The rows are grouped in 4 different ways at once. Each group adds its own fixed numbers to the row, and there is some noise. The rows also spread widely along 15 directions, which tell nothing about the answers.
Known rows, each followed by its group in each grouping:
[-30 -25  37  18   0  42 -17  -4  14   4  22   5  23  -9   2  -3  26   5
 -12  13  -1 -10 -21  16 -17  19  41   0  -8   5  -9] => k_130 H (2) T
[-39 -19 -11 -10   2 -12  -3 -27 -20  -3  16  -5  29  -8  -6 -21  -1 -29
  -2  10  30  22  25  16 -12  28  31 -24   1  10  39] => k_130 L (2) Q
[ 12  10 -20 -27  -4   1   8   6  -8  -8  -6   6  21  17 -23   9 -19   4
  -4  36   8  13   6 -24  35  -4   2 -15 -14 -35   0] => k_654 H (0) R
[ 15  21 -13  -1  -2  37  -6  13 -16  20  -7  42  17  16 -13 -15  -3  17
  -2  17  25   6  -2  -8  -6   3 -19   0  -1 -22   4] => k_568 D (0) B
[ -1  10  -5   6   0 -27  24   5   6  -8  -9 -24  -6 -10   7  -4   5 -19
  19   7   0  -1  17 -10  -3 -11  28  -3   8  -1  10] => k_654 D (1) B
[ 12   1  19 -19 -22  -9   6  -9 -17  16 -25 -12  27  -8 -36 -26 -26 -28
  13  -7  19 -18 -15  47  22 -44  -2 -11  -5 -25  18] => k_568 L (1) Q
[  2  10   9  15  12  14   1   1 -31  27   5   9 -22   7  -5 -41   4   9
  13   5 -35 -18 -14  17 -41   1  39 -30  21  14   2] => k_654 D (0) T
[ -5  22   0 -28 -11   4   9  15   2 -16 -19  22  27  16 -13 -21  -4  27
   1  29  18   3  13 -26  -1  -1  16 -31 -19 -26  -3] => k_654 D (0) R
[-23  -8  13  12  -1  26   4   5   9  11  22   1  18  -8   5   3  11  -1
  -3  34  11 -15 -11  -9  -2   2  29  14   1   3   7] => k_654 L (2) F
[-21 -15  19   5 -10   2 -20  -8  18  -9  14  -9  24   8 -13  18  -5  10
 -34   0  49   7  -3  26  19  -2   8  13   2 -25   9] => k_130 L (0) F
[  6  -6  13  13  23   9  -9  -1   9  -8  -4 -13  12  -9  22   3   8 -18
  23   1  -9   6   3  42 -11  -2  58   1  -7  -6  12] => k_130 L (0) F
[  9 -11  18  -3 -10 -37 -13  -7  19  -3  -4 -31 -19  25 -21  -4  -3 -15
   5 -13 -10  14  14  -8   6 -22  -5 -14  -6 -36 -25] => k_130 L (1) Q
[-18  -6  23  27   3 -16 -13   1  18  -8   2 -23  -5  -8  19  17  13   3
  -8 -23  36  12   5  29   0  -2  21  22  10  -6   9] => k_568 D (2) B
[  0 -15  -9   2  -4   0 -21 -10 -21 -19  17   6   1  32 -12   7  -8  -2
 -10   3  27  38  15  16  -1  36   2 -24  12 -14   1] => k_130 D (2) B
[  9  17 -31   9   9  -1 -51 -12  36   8  13   4 -11  -1 -12   8   7 -12
  18  41 -36 -28  -7  -4 -13 -26   5  16   6 -14  12] => k_130 L (0) F
[  2   4   2  -8  15   2   0  15  -4 -15   4  10  -1  15  -6  11  -5  16
   6  17  16  20  -4  -7  11   1   8 -13  -5 -16  -9] => k_568 L (0) Q
[  8  -1 -20 -10  19 -10   0  -1 -22  -3   1  -1  12   0   4   3 -14  -3
   6  17  37  11  23  20   4  -3  35   3  33 -15  27] => k_568 D (2) T
[ -5  -6  11 -12 -25  24  19  11  -5  10 -10  20  36  -7 -39 -24  -7   2
   5  23  30 -24 -16  -5  -5 -14 -10 -19   4  -7   2] => k_130 H (1) R
[ -4  -1   1  12  11  17 -20   9  -3  -1  24   5  -4  19  10  25   0  10
  -2  26   7  11 -23  20  12   7  16   7  -7 -18   4] => k_130 H (0) B
[ 20 -14 -29 -10  33  19   3  10  -7  21  -2  32   6   1 -28  12   4  -3
  15  29  -5  15   2 -39   7  -6 -19   2  16  -4 -11] => k_654 H (0) F
[-16  10 -16  10  25 -16 -30 -16  13 -10  -9  -5   0 -21 -18  17   7  22
 -26 -21  32   4  10  17   8  -6   4  15  26   0  18] => k_568 D (2) B
[-19  31   1   3 -13 -14  17   4   0 -10   4 -16  -9   6   2  -8   3   4
 -13   0   0  15  21 -24   9  16  21 -17 -26 -13   6] => k_568 L (2) T
[ 12  20 -23   3 -23  -4   0   1  -2 -22  -2  -8  22  -2  10  -1 -16 -28
  26  27  20  -8   1  42   1  -4  29  -3  -5 -14  44] => k_130 L (0) B
[-29  35 -24  -3  45  -5  -5  14 -10  21  -5  28 -18 -12   6 -22  16  24
  25  21 -17  -7   0 -14 -31  -8  21 -20  -8  17  25] => k_568 H (0) F
[-13  -4 -11  15  11  -9  -1  -7 -19  25   8   2 -17 -14 -32  -2  -3   1
 -14 -11  19  -3 -10   9  -2  -7 -18   2  38  18  18] => k_130 D (0) B
[  4 -30 -15  -6   0 -48 -21  -6  10 -32  12 -16 -14  15 -12  33  -7 -33
  28  17  14  26   6  21  11  -5  -6  -6  16  -9   8] => k_654 H (1) T
[ -7   9   9 -12  34  13  -3   7   1  -4  -3  -3   7 -12 -23  26  -6  36
 -23   5   7  -3 -22   0  39 -20  18   5  -5 -17  -8] => k_130 L (1) R
[ -9 -10  13  -7  37  19 -25   1  -1  -6  -6  16  17  -5 -10  12   6  43
 -22  -7  35   9  -2  25   4  -1  26   5  15  -9  -2] => k_130 D (2) T
[-18  21  -7  14   1  11 -17 -14   0  13  -9  15   8   0  -9 -20  13  11
 -22 -23  25  17  27   4 -18  21  -5  -3  -5  -6  18] => k_568 D (2) F
[ 11  29 -19   9 -12   3 -31 -14  20 -19   0  -7  -3  -3 -25  15  -7  -8
  -2  12 -22  -9  -8   8  18  -1   1  -5 -10 -17   6] => k_568 L (2) R
[-16 -35  21  17  23  52 -32 -10   1  15  16  26  31 -22  -3  10  19  -6
   7  19  -1 -10 -47  45  -7   4  26  15   5  17   7] => k_654 H (0) B
[  6  12 -12   1  12  37  -9 -14   2  -2 -29  28  39 -25 -30 -36  12  -2
   6  -9  -1  -7  17   3 -29  11  21 -23   3   7   7] => k_568 L (2) F

New rows, each followed by its group in each grouping:
[ -3 -20  10 -12  -6  -8   8   7 -30   8  14  -3  -5  29  -2   4  -9 -14
   4   9  21  42  10  -5  19  13  -6 -18 -11 -22  -4] => k_130 D (2) B
[  8  25 -31  -4   8  -2 -19 -11  -6   8  -9  10   1   7 -16  -4  -5   3
  -6   9  -4   5   9  -3   7  -6  -1  -3  -1 -18  16] => k_654 D (0) B
[  7 -20  -3 -16  15  -2  29  18 -22  13  -4   2  28  -5 -11  17 -18   1
  -1  15  68  16   8  -2  32 -19  -6  16  24 -20  12] => k_568 H (2) Q
[-25  15 -13  -7  21  17   0  -7 -12  12  -3  10  10 -22 -12   6  12 -14
   2   6 -17  15 -11   0  21  10   4  -7 -41   8  21] => k_130 H (1) B
[  4 -13   9   3 -20   9   3   8  -2  -1   9   5  10  22 -44  24 -15  28
 -46  -2  72  14  -1 -15  32   1 -45  12  33 -29 -19] => k_568 D (2) Q
[ -6   2   0  27 -28  18 -17   1 -15  19  34   8 -20  30  -2   4   0 -18
   2  16  -5  14 -25  16  -4  25 -21  -6 -16  -9   7] => k_130 H (0) B
[ 25 -15 -18   0  31  24 -26   1   5   4   6  18   4   5 -27  25  -3  23
  -9  21  13   3  -1 -13   6  -6  -3  14  40 -19 -17] => k_130 D (2) R
[-27 -12   7  -7   6 -25  -9  -6 -13  19   9   7 -17   4  -8 -17   8 -30
  26   8 -10  25   4   3 -14   1  -5 -28 -14  12  12] => k_568 D (0) F
[  2  14 -18   5  22   8   2   6 -15  -9  -4  14  -3   2  -2   0   0  -2
  20   4   5  17   4  15 -11  16  13 -12  -3   8  17] => k_654 L (1) F
[-26 -34  34 -17   1 -39   5   7   1  12   1 -17  -3  -2  12 -18   7 -29
  47  16  -4   9   4   6 -11 -22  27 -25 -18  -3   4] => k_130 H (2) R
[  0   2 -12 -15  -3  22 -20  -2  20   6  -6  24  34 -12 -23  -4   6   8
  -4  35  24 -23   4 -11  -4 -19   1  14  10 -15  10] => k_130 D (2) T
[ 12   3  -2  -2  -2  35   1  18  14   4  -1  23  37  10  29  -8  16 -10
  31  43  17   9  16 -18 -18   6  23  10 -22 -30   1] => k_568 H (2) Q
[  1  -7   6 -11   3  56 -13  12  11   6  12  48  30   4 -24  11  15  12
  -8  38   6  14 -17 -35  11  10 -19   4 -20 -17 -26] => k_568 L (0) T
[-12  18  12  15 -20 -18  26  19 -13 -16  15 -38  -9  10  12  18 -22   8
 -14   5  39  -9 -14  43  23  -6  34   3   5 -16  27] => k_130 H (1) T
[-29 -27  27   8  -2 -10 -14 -18   9   3  23 -26   7 -22   5   1  10 -37
   8  17 -10 -10  -9  29   1  -7  49   1   7   9  15] => k_568 D (2) T
[  5  -9 -22 -28  18 -20 -38 -23 -28   1  -8  18  -6  11 -42 -29 -11  -8
  30  18 -29  -2  -3  16 -17 -10   6 -50  20   5   7] => k_654 D (2) B
[-14  -2  11  16   3  15 -12 -13  -8  10   8  -4   3  -6  -3  -7   9 -15
  -2  -4  -6   2 -10  30  -6  10  22  -3  -6   2  13] => k_130 D (1) B
[-23 -13  21   8   0 -22 -21  -8  17  -7   5 -10  -1  -1  -9  -6   5   2
   1  -8  20   4   2  16 -14  -9  14  -6   9  -9   1] => k_568 L (1) R
[-14   4   5  -7  37   9  -6   4 -23  19  -7  13  -1   6  -2  -8   3  12
   9  -7   2  18  -4  22  -3   0  17 -16 -19  -6  10] => k_130 H (1) F
[-30  13 -16  25  40 -11  13 -18 -10  24  -2 -21 -24 -37 -16  18  17  -9
 -24 -41 -14  24   9  -7  23  18   0   9  -5  31  22] => k_654 H (2) F
[-23   4  -3 -31  17 -32   1   4  -7  15 -22  17   8   0  -9 -25   4  15
  18   7  35  11  22 -15  -9 -23  -9 -14  -7  -4  18] => k_654 D (2) Q
[-20  -2   8 -12   8  27 -14   7  12 -13   3  34  26  -8  -4  -3  21  10
  11  32  12   4   0  -9 -15  11  19 -11 -12   4  -1] => k_568 D (2) T
[-29 -43  21 -18  23 -28 -10  14  -3 -26  12   5  12  27  22  10   7  11
  16  15  50  50  16  12  -7  10  31 -20  -3 -17  -2] => k_130 H (0) B
[ 25   4 -21  -5  21  28 -49   1 -10  19  -3  43   9  27   2  12  -1   5
  18  12  14  38   3  18   2  10 -25  12 -21 -38   5] => k_568 H (2) R
[  8  18  -5  18 -17  17  16   6  -3  -5  13 -18  16   8  -1  -2 -15  10
 -25  20  22 -18   1   2   8   0  39   7  20 -28  11] => k_130 L (0) B
[-26  -3  12  -6  29  13  15  10 -13   8  -7  15  18  -2  -4 -14  10  27
  -7   0  26   8   5  -3  -9   4  28 -13  -1   1   3] => k_654 H (1) F
[-15 -18  16 -19  29  -1 -28  -3   5  19 -14  14  23   1  -3 -10   9  18
   1  -2  20  12   2  13  -2 -24  15   0  -9 -26   2] => k_130 H (0) B
[ 15  -1   5  13  10  -6 -21   1  -3  13   7  -6 -21  20  15  -2   4 -15
  28   4 -19  10  -2  22 -14  -9  17   7  -6 -20   1] => k_654 L (1) T
[-14 -12  -4  15  -8 -27   6  -8  27  -5   7 -33   7 -20 -11  22   0 -17
 -17   1  27  -1  12  -2  16 -12  12  17  22 -10  16] => k_130 H (0) R
[  4   6  -9  -1  27  -3   7  22 -14  -1  -3  10 -13   1  -7  21  -6  17
  12   6  17  18 -11   8  12  -1  -4  -7   2  -2   6] => k_130 H (0) R
[ 23 -23  23  20  31  -5   0  20   9  28  -6  -3 -33  21   4   3  23  22
   4 -31   2  30  23 -33 -21 -10  -9  13  20 -25 -47] => k_130 H (2) T
[ 43  34 -42  24 -13  42 -21  -3  -4  -2  11   9  13  14   0  24 -19 -12
   3  40  12 -19 -18  41  10   5   4  33  15 -25  31] => k_654 D (1) Q
[ -2  -5 -17   0  25 -25  -5   6   4 -10  11  -9  -2  -8  26  17   0 -11
  26  35  14   0   9  22  -6 -15  48  15  26   1  31] => k_654 D (0) T
[  3  29 -28   1 -15   4 -22 -15 -11  -3   0   2   6  -4 -26   2 -14 -13
  -5  13   3  -7  -8  24  18   2  -6  -6  -1  -8  31] => k_568 D (2) B
[  5  -9   0   9   7 -15  15  -9  -9   9  -8 -23  -4 -16  -4  -4   6 -35
  18 -13 -18  11  12  10   2   1  23  -7   1   7  11] => k_654 H (2) T
[  7  13 -11  -4  40  10 -36  -1 -10  15  -4  21 -11  -7  -3   7   1   8
  22  16 -23  -1 -24  30   3 -20  14   1  -2  -3  13] => k_568 D (0) B
[-12  -4  21  20   5  -2  -4  13  -9  12  15   4 -22  12  28  -9  14  -5
  27   4   1  21   3   9 -28  16  19 -10  -7   3   2] => k_568 D (2) R
[  4  -2   0  -8   9 -14 -17   2  23 -19  -7  -3   3   0 -13  10   3   5
   9   6  12   2   6   6   1 -19  11   2   3 -18  -3] => k_130 L (1) T
[ 13 -41  11  10   7 -16  -3  -5  30   2  -8 -10 -10 -15 -29   0  27 -40
  30  -9 -32  12   8 -31 -16 -13 -10 -14  15   8 -35] => k_130 H (0) B
